Each cloud of rows lies close to a flat space through zero, with a little noise off it, and is much wider in some directions of that space than in others. After each cloud: how many dimensions does that space have?
In the rows, zero is written as 128.

[[137 139 157 138 116 157 122 109 129 125 124  83 131 101 123 133 117 125
  117 131 117 138 142 125 161]
 [110 115 117 118 114 106 137 139 126 123 127 143 135 131 136 112 136 119
  109 134 120 125 119 120 117]
 [115  96  94 132 149  88 130 164 120 147 136 172 123 152 129 132 129 138
  151 132 143 114 116 123  83]
 [128 125 127 121 124 129 122 123 134 122 121 144 130 125 127 123 137 131
  114 124 125 132 118 115 124]
 [118 133 122 134 123 131 131 123 126 132 124 140 128 130 139 120 134 128
  111 131 122 130 117 137 118]
 [100  96  80 124 156  62 141 167 122 135 138 212 130 185 152 136 141 134
  146 140 150 120 102 132  67]
 [161 186 202 146 100 218 109  71 137 116 126  16 126  65  93 141  98 115
  120 121 107 144 158 133 208]
 [141 129 130 103 103 115 133 107 136 121 108 131 123 107 121 111 138 116
   88 135 107 130 125 108 144]
 [141 173 170 150  99 180 116  97 122 137 135  62 124  85 100 130 121 127
  139 124 118 136 149 136 178]
 [133 133 140 130 118 136 128 122 134 111 129 106 126 122 116 124 130 129
  125 122 122 127 125 130 150]
 [119 113 103 160 161 109 135 160 120 151 150 164 128 169 152 139 116 145
  178 131 155 131 126 153  99]
 [121  83  97  80 128  66 145 132 138 109 109 187 125 129 137 103 160 110
   75 137 106 102 100 106  93]
 [122 128 118 160 142 150 119 134 130 138 149 124 124 144 124 141 114 148
  168 120 135 130 141 146 121]
 [137 154 146 148 119 169 111 121 126 122 144  89 131 115 113 141 116 127
  147 127 130 118 136 138 151]
 [123 137 135 162 148 148 121 137 117 143 150 119 128 133 129 155 102 146
  167 130 147 120 152 140 132]
 [134 126 137  89 112 119 139 111 145 114 105 129 128 110 129 111 150 119
   83 128  94 138 111 111 132]
 [132 150 158 152 131 159 119 120 124 129 142  97 132 119 115 137 117 135
  135 127 122 136 151 130 157]
 [129 138 123 158 137 140 117 136 130 146 137 133 127 143 128 138 122 136
  152 122 154 120 145 146 127]
 [134 148 148 146 128 167 124 129 127 134 145  96 122 122 124 147 114 144
  166 125 155 137 143 137 156]
 [116  90  88 112 148  79 134 161 131 125 139 188 127 163 155 126 143 134
  129 122 144 116 106 125  74]
 [132 136 128 142 138 159 115 129 111 135 129 106 132 121 125 141 102 139
  162 124 146 133 140 140 132]
 [148 190 190 161 113 219 113  82 123 135 133  16 133  76 100 157 104 131
  149 123 116 131 159 144 209]
 [135 112 106 121 139 113 123 139 128 127 121 145 126 131 133 120 136 125
  114 129 129 130 120 132 114]
 [121 115 106 117 132 111 120 132 127 129 137 160 132 138 132 125 136 122
  130 136 121 129 121 126  97]
 [126 132 132 141 142 135 122 141 120 125 134 125 130 130 132 129 134 144
  138 132 122 125 142 135 122]
 [121 144 134 149 148 163 104 131 112 131 131 118 129 130 116 146 107 139
  152 135 134 136 137 135 136]
 [133 164 140 186 158 179  99 140 102 155 145  91 137 141 136 168 103 142
  198 124 174 137 155 154 150]
 [148 165 168 142 108 173 125  87 135 125 122  70 129  91 110 135 118 119
  135 125 100 140 149 123 165]
 [133 131 118 134 142 118 136 153 119 137 137 131 131 149 141 144 114 134
  148 125 140 126 124 132 118]
 [136 147 137 124 123 147 126 114 135 122 122 106 119 111 122 140 129 127
  116 124 126 134 136 124 150]
 [126 105 115 100 122  84 131 127 131 126 116 168 124 131 133 115 138 116
   98 131 124 124 105 120 102]]
 => 2

[[153 149 126 142 127 163 130 122 118 127 121  80 115 130 139 104 162 140
  116  90 132 126 125 148 143]
 [138 107 141 173 173 168  96  78  92 129  68 143 126  58 145 128 124 130
  106 127 204  36 111 143 138]
 [156 133 131 129 146 167 109 108 101 133  91 111 151 105 136 117 136 124
  111 116 164  87 135 153 143]
 [171 158 114 149 147 167 131 117 128 118 138  71 122 142 136  79 157 147
  108  88 119 137 123 161 125]
 [125 118 143 137 123 140 131 122 119 129 104 114  92 106 133 133 155 132
  128 115 147 109 128 109 146]
 [113 101 153 142 134 137 110 109 108 135  88 150 102  81 139 152 130 128
  128 140 181  71 132 111 146]
 [115 114 136 118 122 113 127 125 121 132 108 151 137 112 123 148 120 113
  135 141 138 117 129 112 134]
 [158 157 110 120 134 140 137 140 145 116 161  90 138 167 124  90 137 138
  121 110  88 170 135 150 114]
 [150 135 129 167 156 172 105  96 101 129 110 113 134 104 147 113 133 142
  107 112 172  80 112 168 132]
 [142 146 114 135 134 130 135 130 140 123 157 111 143 154 126 105 126 135
  121 117 100 157 118 147 113]
 [119 116 142 171 133 145 124  91 105 138  90 126 106  80 142 133 146 130
  118 106 169  80  96 124 147]
 [138 128 130 158 142 147 121 102 114 130 109 119 122 102 137 120 138 134
  114 111 152  98 109 140 135]
 [116 133 128 104  96  99 151 147 140 133 137 122 130 148 115 138 138 116
  143 119  91 169 131 104 135]
 [104 109 139 148 128 116 130 120 129 126 120 151  98 105 128 144 125 131
  132 138 145 109 115 104 127]
 [134 146 109 107 125 106 147 150 158 117 166 122 143 172 109 110 119 125
  135 129  71 187 135 126 105]
 [150 143 115  93 129 129 125 153 141 120 154 115 151 166 120 110 116 128
  132 138 103 161 161 145 117]
 [117 110 138 112 127 120 118 133 123 132 111 154 130 113 126 148 116 119
  133 152 145 112 142 112 131]
 [120 105 147 134 135 138 113 106 101 135  82 150 128  82 136 150 126 119
  124 138 175  73 126 119 145]
 [111 110 135 111 127 109 121 132 127 132 117 164 141 117 123 151 105 115
  136 155 137 118 137 113 126]
 [148 138 115 124 146 136 122 120 123 123 126 130 168 133 123 113 112 121
  118 130 123 127 127 152 119]
 [120 126 116 136 140 117 113 117 122 134 140 163 176 129 130 140  89 122
  126 147 133 120 108 155 112]
 [126 127 125  88 121 106 133 156 150 119 147 136 129 157 114 128 114 121
  140 154  95 164 158 108 116]
 [145 120 134 166 172 170  91  96 103 123 105 135 124  92 150 119 119 146
  109 136 191  57 122 161 127]
 [154 152 112 134 136 145 137 123 132 124 145  93 142 149 129  95 140 133
  117 102 103 151 120 153 123]
 [107 100 149 155 133 127 124 107 115 131  94 150  94  79 135 148 135 127
  127 132 167  81 112 101 141]
 [123 122 143 122 121 137 123 138 124 129 120 122  98 121 135 136 143 135
  134 131 147 115 145 118 143]
 [118 137 123 132 115 116 135 141 141 128 156 127 121 152 130 130 127 138
  133 127 108 153 123 133 122]
 [115 118 137 115 114 113 137 135 132 129 120 135 115 121 121 140 134 120
  137 133 122 134 133 100 136]
 [103 113 148 140 101 116 146 127 124 137 107 125  82 102 128 148 159 125
  136 113 135 122 116  85 151]
 [145 123 134 141 153 154 118 113 117 120 103 116 114 103 134 115 139 133
  117 122 154  96 133 132 131]
 [100 125 121 145 120 103 130 127 138 131 157 157 132 135 127 144 106 131
  132 140 117 141 100 130 114]]
 => 6

[[ 87 148 117 132 108  88  81 138 183  85 182 134 164 113  67  55  72 115
  184 170 144 161 193 136  59]
 [119 127 138 140 115 126 130 137 117  93 151 136 123 102 113 102 125 115
  136 141 150 153 141 118 138]
 [ 92 162  86 110 114 113 101 114 183 150 135 116 159 121  95 134 112 144
  153 157  97  94 167 146  71]
 [138 113 149 147 130 115 128 145 109  88 156 143 129 126 125  82 112 104
  135 120 162 180 127 126 141]
 [143 112 148 136 132 142 158 131  81 110 125 135 106 115 148 142 158 128
  104 119 137 133 108 113 178]
 [123 134 117 117 124 141 140 122 122 152 102 121 116 131 136 167 152 141
  104 124 104  97 115 125 140]
 [104 139 122 130 111 136 139 119 124 119 136 135 123  99 110 136 138 127
  125 146 120 120 146 124 127]
 [116 125 143 143 104 153 165 118  82  93 140 137  94  88 124 143 163 118
   92 145 136 131 131 100 175]
 [142 100 164 157 126 150 175 138  45  76 148 153  80  94 149 121 166 114
   79 120 161 169 107  96 204]
 [160 110 144 137 147 140 147 140  96 134 110 134 112 148 162 144 143 129
  106  89 137 134  83 127 161]
 [170  83 180 163 151 143 178 149  34  82 128 152  80 127 171 117 159 104
   83  86 170 180  74 104 220]
 [146 126 118 115 144 130 123 120 141 170  96 118 137 157 150 161 134 137
  133 106 110  99 104 142 122]
 [106 136 120 124 109 129 132 125 134 102 141 136 124 103 109 126 129 129
  131 156 123 127 150 120 122]
 [169  93 170 148 146 163 177 132  49 118 106 134  86 131 172 159 170 122
   71  91 145 139  65 106 208]
 [127 121 143 145 122 113 126 146 113  77 165 140 120 109 114  77 116 107
  137 136 159 179 141 123 139]
 [156 112 134 124 148 137 147 123 102 151  99 124 116 147 161 164 148 132
  107 100 125 114  89 137 163]
 [132 130 121 120 135 148 142 119 123 157 104 123 117 134 148 168 152 135
  112 116 113  98 108 132 141]
 [ 91 154 106 123 114  96  80 124 197 119 163 126 164 119  80  82  81 124
  177 163 128 135 187 145  59]
 [114 144 103 105 125 146 136 112 145 176  90 122 132 128 129 182 143 143
  115 136  87  72 132 134 114]
 [157 102 154 140 140 154 164 128  71 126 112 131  91 124 172 158 160 120
   88 105 142 134  84 113 186]
 [144 119 127 123 134 139 141 126 113 149 102 125 117 137 151 169 150 130
  106 110 117 112 106 127 148]
 [141 120 133 131 145 109 113 135 139 127 127 126 137 147 129 106 103 122
  145 124 134 142 124 138 111]
 [122 135 105 109 132 121 114 126 166 156 124 121 150 141 121 133 115 137
  149 131 110 106 139 142  95]
 [154 105 154 137 138 138 154 133  82 121 114 136 107 135 155 137 151 124
   97 103 142 134  89 116 174]
 [ 99 152 104 120 120 106  88 126 185 130 155 121 163 131  90  93  91 124
  167 159 121 122 177 144  71]
 [178  94 148 138 157 121 132 140 107 133 104 127 123 166 169 129 129 124
  121  85 143 144  81 132 154]
 [ 96 151 119 123 111 120 125 123 155 114 148 126 135 104  93 120 119 125
  147 158 121 124 159 129 100]
 [116 134 123 131 124 112 110 130 150 120 149 124 138 125 113  94 108 122
  159 142 136 148 151 130 101]
 [112 149 106 114 122 113  95 118 181 146 137 121 159 141 106 121 105 136
  166 145 116 115 160 145  75]
 [118 139 115 117 118 148 147 119 126 150 109 122 111 118 129 175 155 135
  104 135 101  94 125 121 140]
 [125 126 141 135 130 129 127 135 110 104 146 141 126 118 120 103 124 116
  128 131 147 155 132 122 135]]
 => 3

[[ 96 149 112 110 126 122 148 114 141 150 132 132 159 123 165 155 160 198
  105 140 108 153 111 101 146]
 [161  93 134 131 144 174 115 105 118 157 137 116 168 127  95  95 140 127
  162 134 147 127 129 106 138]
 [ 95 150 128 103 100 125 128 156 153 156 112 133 132 108 129 124 100  93
   95 147 166 147  96 154 142]
 [ 66 137 145 120  97 156 158  80 108 129 127 139 118 133 123 126 156  97
   87 102 137  95  83 129 114]
 [148 119 177 107 127 146 153 126 158 115 168 148 133 143 151  97 140 170
  112 108  95 101 108 108 142]
 [107 164  93 120  70  88 100 145 152 151  97 147 111 115 127 145 157 115
  120  98  87 138 104 117 117]
 [151 125 145 127 123 148 153 104 143 140 117 159 127  94 129  91 130 169
  126 140 177 126 109  90 150]
 [128 108 151 163 123 124 138 108 109 104 132 115 136 110 113 120  85 163
  140 152  91 119 128 122  99]
 [139 103 131 105 138 135  92 144 103 128 140 137 115 168 102 118 127 144
  149 135 123 116 112 125 122]
 [148 162 126 121 176 115 133 121 123 129 155 109 116 145 155 180 199 122
  118 138 107 115 137 108 129]
 [153 106  72 106 164 103 135 125 133 142 148 125 104 150 118 131  97 157
  140 129 126 108 172 128 146]
 [ 87 100 151 127 129 104 124 124 111  85 115 129 133 112 179 190 146 146
  148 156 148 161 136 129 151]
 [140 114 138 122 107 170 127 139 134 146 114 117 134 139 125 101 132 124
  132 149 141 125 126 117 124]
 [104 127 132 125  94 163 151 128 115 152  98 120 139 136 116 125 180 111
  139 137 115 114 124 127 146]
 [126 164 149 111 132 145  86 163 131 135 144 145 157 143 101 116 137 143
  107 121  99 147 104 118 169]
 [119 126 136 103 114 159 153 116 138 106  85 132 107 140 114  82 124 118
  133  88 120 137 126 125 154]
 [111 123 150 119 125 114 111 164 125 126 140 123 122 134 143 101 139 122
  115 103 143 134 133 130 111]
 [175 132 155 147 164 123 118 106 115 155  88 112 165  94 116 133 132  93
  164 165 143 119 104 157 112]
 [150 141 172 127 111 153 113 153 110 111 125 114 136 118 139 141 131 179
  143 119 111 107 108 122 141]
 [100 129 123 117 156 158 135 126 128 127 124 109 126 114 139 103 123 127
  132 143 166 132  96 135  83]
 [125 132 132 151 118 131  85 133 135 138 136 145 143 140 152 127 118 111
  132 148 117 129 135 150 157]
 [164 118 118 115 152 152  87 154 150 103 132 146 130  75 129 154 108 140
  148 142 108  95 141 108 111]
 [129 112 127 131 122 122 119 112 164 154 116 113 146 131 125 113 119  97
  108 121 127 106 149 131 135]
 [101 135 107 159 103 126 117 115 146 162 149 151 116 126  98 113 123 101
  152  87 131 142 118 177 136]
 [140 108 109 122 100 131 164 153 166 127 117  96 124 133 136 127 132 148
  157 151 143 131 132 107 134]
 [138 150 116 130 137 134 132 127 114 104 113 141 135 120 102  99 126 174
  133 105  98  76 125  90 166]
 [ 88 132 118 109 117 144 141 164  97 107 129 142 126 140 108 108 110 126
  134 169  86 166 113 131 138]
 [102  98 145 142 168  89 150  95 131 125  95 125 147  94 132 142 104 143
  122 149 191 125 118 148  85]
 [151 134 155 141 129 128 106 127 147 135  78 148 119 112  94 131 114 153
  108 140 126 113 146 124 123]
 [110 112 138 158 144 155 119 131 169  81  99 114 118  86 124  92 100 145
  173 186 124 121  99 106  92]
 [144 127 166 100 158 155 119 116 103 138 159  95 112 105 145 129 146 116
  141 154 152 163 123 115 141]]
 => 23

[[123 134 133 163 123 146 111 110 122  97 122 119 157 106 154 139 135 149
  107 137 133 118 142 121 175]
 [142 108 142  74 154 101  78 150 166 132 126 137  68 145  83  83  62 100
  175  88 112  58 121 186  52]
 [121 125 126 144 138 121 137 121 126 148 127 125 138 125  91 128 137 148
  143 149 133 149 132 113 133]
 [117 139 103 205 140 139 195  88  91 173 141 100 179 105  69 167 222 221
  131 209 164 244 120  43 192]
 [143 132 132 129 117 147 117 118 130  98 133 117 127 119 169 136 140 137
  107 119 130 114 122 136 147]
 [138 136 113 167 144 128 167 110 114 154 146 112 129 122  91 151 184 192
  149 162 145 186 103  93 147]
 [147 121 130 106 152 108 119 139 145 146 140 130  80 146  86 111 110 133
  176 108 118 109 104 154  74]
 [145 155 112 174 131 130 194 127 100 148 157 121 118 139 152 179 198 173
  141 137 130 194  80  99 146]
 [150 156 120 170 133 133 172 133 110 126 157 125 105 140 172 177 178 161
  142 117 122 161  75 122 140]
 [131 135 125 148 134 130 138 122 121 131 136 123 131 124 126 140 147 152
  135 137 132 142 120 119 142]
 [122 130 123 150 114 153 135 103 115 116 123 109 166 104 140 139 161 153
   92 157 144 155 144  95 179]
 [145 136 134 137 146 123 121 134 136 119 142 127  90 134 133 134 126 147
  157 106 120 105 100 154 110]
 [ 98 118 132 138 120 137 104 111 127 119 104 124 177 103 106 113 111 125
  102 156 140 122 175 111 163]
 [170 130 131 102 139 130 112 133 146 110 149 116  67 143 147 123 127 139
  150  88 119  92  88 167  90]
 [129 118 133 100 126 126 108 131 140 124 122 128 120 127 122 108 106 110
  125 119 128 105 138 141 111]
 [108 139 121 184 127 133 154 114 106 136 126 125 172 112 119 153 160 161
  120 165 140 170 139  91 178]
 [111 123 133 131 127 130 110 124 129 120 114 130 150 117 120 118 112 121
  116 137 131 116 153 125 142]
 [113 109 140 126 143 124  81 115 142 122 109 124 147 107  76  96  93 135
  134 144 136  97 164 133 136]
 [126 153 106 205 118 148 202 105  85 141 147 109 174 115 153 189 223 190
  104 177 147 228 108  60 203]
 [127 136 120 157 136 124 154 128 116 142 136 128 133 130 121 148 151 150
  140 139 129 159 115 115 136]
 [142 140 119 139 127 134 158 125 118 134 144 118 120 133 146 151 163 148
  127 129 131 158 102 117 135]
 [133 106 137  42 121 111  99 158 154 137 118 145  85 154 123  83  68  55
  135  87 111  76 136 172  55]
 [137 111 131  93 143 116 105 128 148 142 127 122 103 131  79  96 106 127
  152 124 129 110 129 143  91]
 [119 118 135 104 125 124 100 132 140 120 115 134 131 126 118 106  94  99
  124 120 124  96 148 143 116]
 [ 91 104 142  90 114 127  77 131 143 118  89 142 170 114 111  83  64  68
   97 134 129  84 195 136 130]
 [121 118 134 112 128 124 106 131 139 122 116 131 132 124 118 111 102 110
  124 126 127 105 147 138 121]
 [111 116 144 115 126 127  79 131 143 103 106 138 143 117 128 101  78  98
  116 116 123  74 162 153 129]
 [134 136 121 166 138 130 149 114 117 135 139 118 136 121 115 148 161 172
  139 149 136 161 114 107 150]
 [ 89 123 134 139 111 137 112 122 119 118 101 135 186 108 131 122 110 105
   89 151 137 126 178 110 166]
 [137 128 126 106 115 132 132 133 129 121 131 132 119 136 158 129 132 109
  111 112 125 125 122 135 122]
 [ 88 104 137 106 119 125  83 123 139 124  94 137 175 107  92  88  79  92
  103 147 135 100 192 124 139]]
 => 5

[[125 130 124 147 126 136 107 124 144 151 140 109  88 115 130 135 130 160
  140 115 161 139 116 162 142]
 [149 106 107 137 134 126 130 153 125  96 107 163 133 134 146 100 116 126
  121 127 109 141 130 105 120]
 [101 161  76  84 143 126 159 121 125  72  68 183 134 145 142 107 153  68
  138 121  98 156 127 100 122]
 [118 111 121 126 131 125 121 117 126 136 140 131 131 136 134 117 135 146
  126 132 123 127 132 124 136]
 [171 101 137 181 125 118 154 147 127 147 121 147 177 109 105 147  99 127
   99 141 121 126 101 112 104]
 [109 115 131 150 124 147  75 102 151 179 184  74  64 109 130 141 141 199
  154 108 187 129 125 187 160]
 [145 101 122 120 144 100 169 159 112  71  93 157 182 139 147 105 119  89
  102 116  90 142 114  86 156]
 [114 173 125  84 117 136 163 118  95  86  88 150 187 138 124 118 142  33
  120 115 113 121 142 106 134]
 [ 56 160  78  60 125 136 116  95 114 109 100 185 103 179 153  85 174 110
  151 139 108 137 139 108 127]
 [102 170 117 104 118 152  98 130 122 112 104 130  67 129 160 105 146 118
  159  88 170 151 116 168 173]
 [131  99 137 162 131 126  99 114 154 184 179  94  97 118 114 154 123 203
  135 143 146 121 125 153 115]
 [135 139 131  87 132 113 170 139 101  71  99 150 195 145 126 113 127  54
  108 142  76 113 156  77 109]
 [131  80 138 130 141  97 134 148 124 123 135 137 148 148 148 112 123 155
  108 134 101 127 115 100 155]
 [162 112 147 145 126 117 137 166 116 114 115 145 144 131 136 119 101 127
  109 135 112 125 119 107 121]
 [131  73 117 131 136 110 120 134 126 137 154 156 153 159 129 106 123 171
  112 178  73 111 148  80  83]
 [107 145 101  98 121 140 121 128 107 103  99 166 123 151 155  90 142 105
  136 113 125 140 128 118 146]
 [162 130 157 150 131 132 144 122 137 134 152  79 154  92  90 169 113 108
  121 129 135 113 149 142 104]
 [159 147 156 153 120 131 152 133 127 132 123  97 155  92 103 163 113  92
  117 111 153 126 123 147 133]
 [125 140 132 112 125 114 154 133 117 121 109 158 160 146 120 130 125 102
  117 148  98 121 121  99 109]
 [ 96 153 124  96 123 132 126 106 121 128 128 128 125 144 129 124 147 111
  139 127 128 121 136 131 135]
 [155 108 131 177 121 127 132 137 138 166 135 142 138 114 107 149 105 158
  114 149 130 126 106 125  94]
 [133 148 151  92 124 124 145 146 100  80 108 124 162 139 143 108 125  68
  118 117 115 116 147 110 146]
 [ 93 164 100  94 113 153 118 111 107 107  97 160 120 144 143  99 151  86
  142 110 141 137 134 131 142]
 [117 123 112 114 117 136 123 118 107 129 133 165 154 158 121 106 131 125
  119 165  94 106 154  90  80]
 [159 147 148 139 115 140 133 153 114 111 109 125 139 112 129 127 109  95
  121 116 141 123 131 134 126]
 [143  79 161 156 145 103 112 148 148 155 173  85 105 124 138 140 114 200
  123 129 132 124 116 141 159]
 [130 129 136 107 128 117 151 131 112 108 119 140 174 142 119 125 127  94
  114 149  91 110 146  90 102]
 [148 113 126 154 132 134 115 133 147 142 144 106 107 107 121 141 120 156
  133 124 144 133 129 148 121]
 [146 145 136 121 114 146 120 151 105  94 105 136 127 127 149 103 116  94
  126 104 140 129 137 133 145]
 [124 156 131 107 125 126 139 149 108  85  85 145 126 130 158 105 132  78
  130  87 142 146 111 134 180]
 [ 90 150 120  86 134 129 119 113 125 105 122 116 101 140 152 113 155 117
  147 101 141 140 132 147 177]]
 => 8
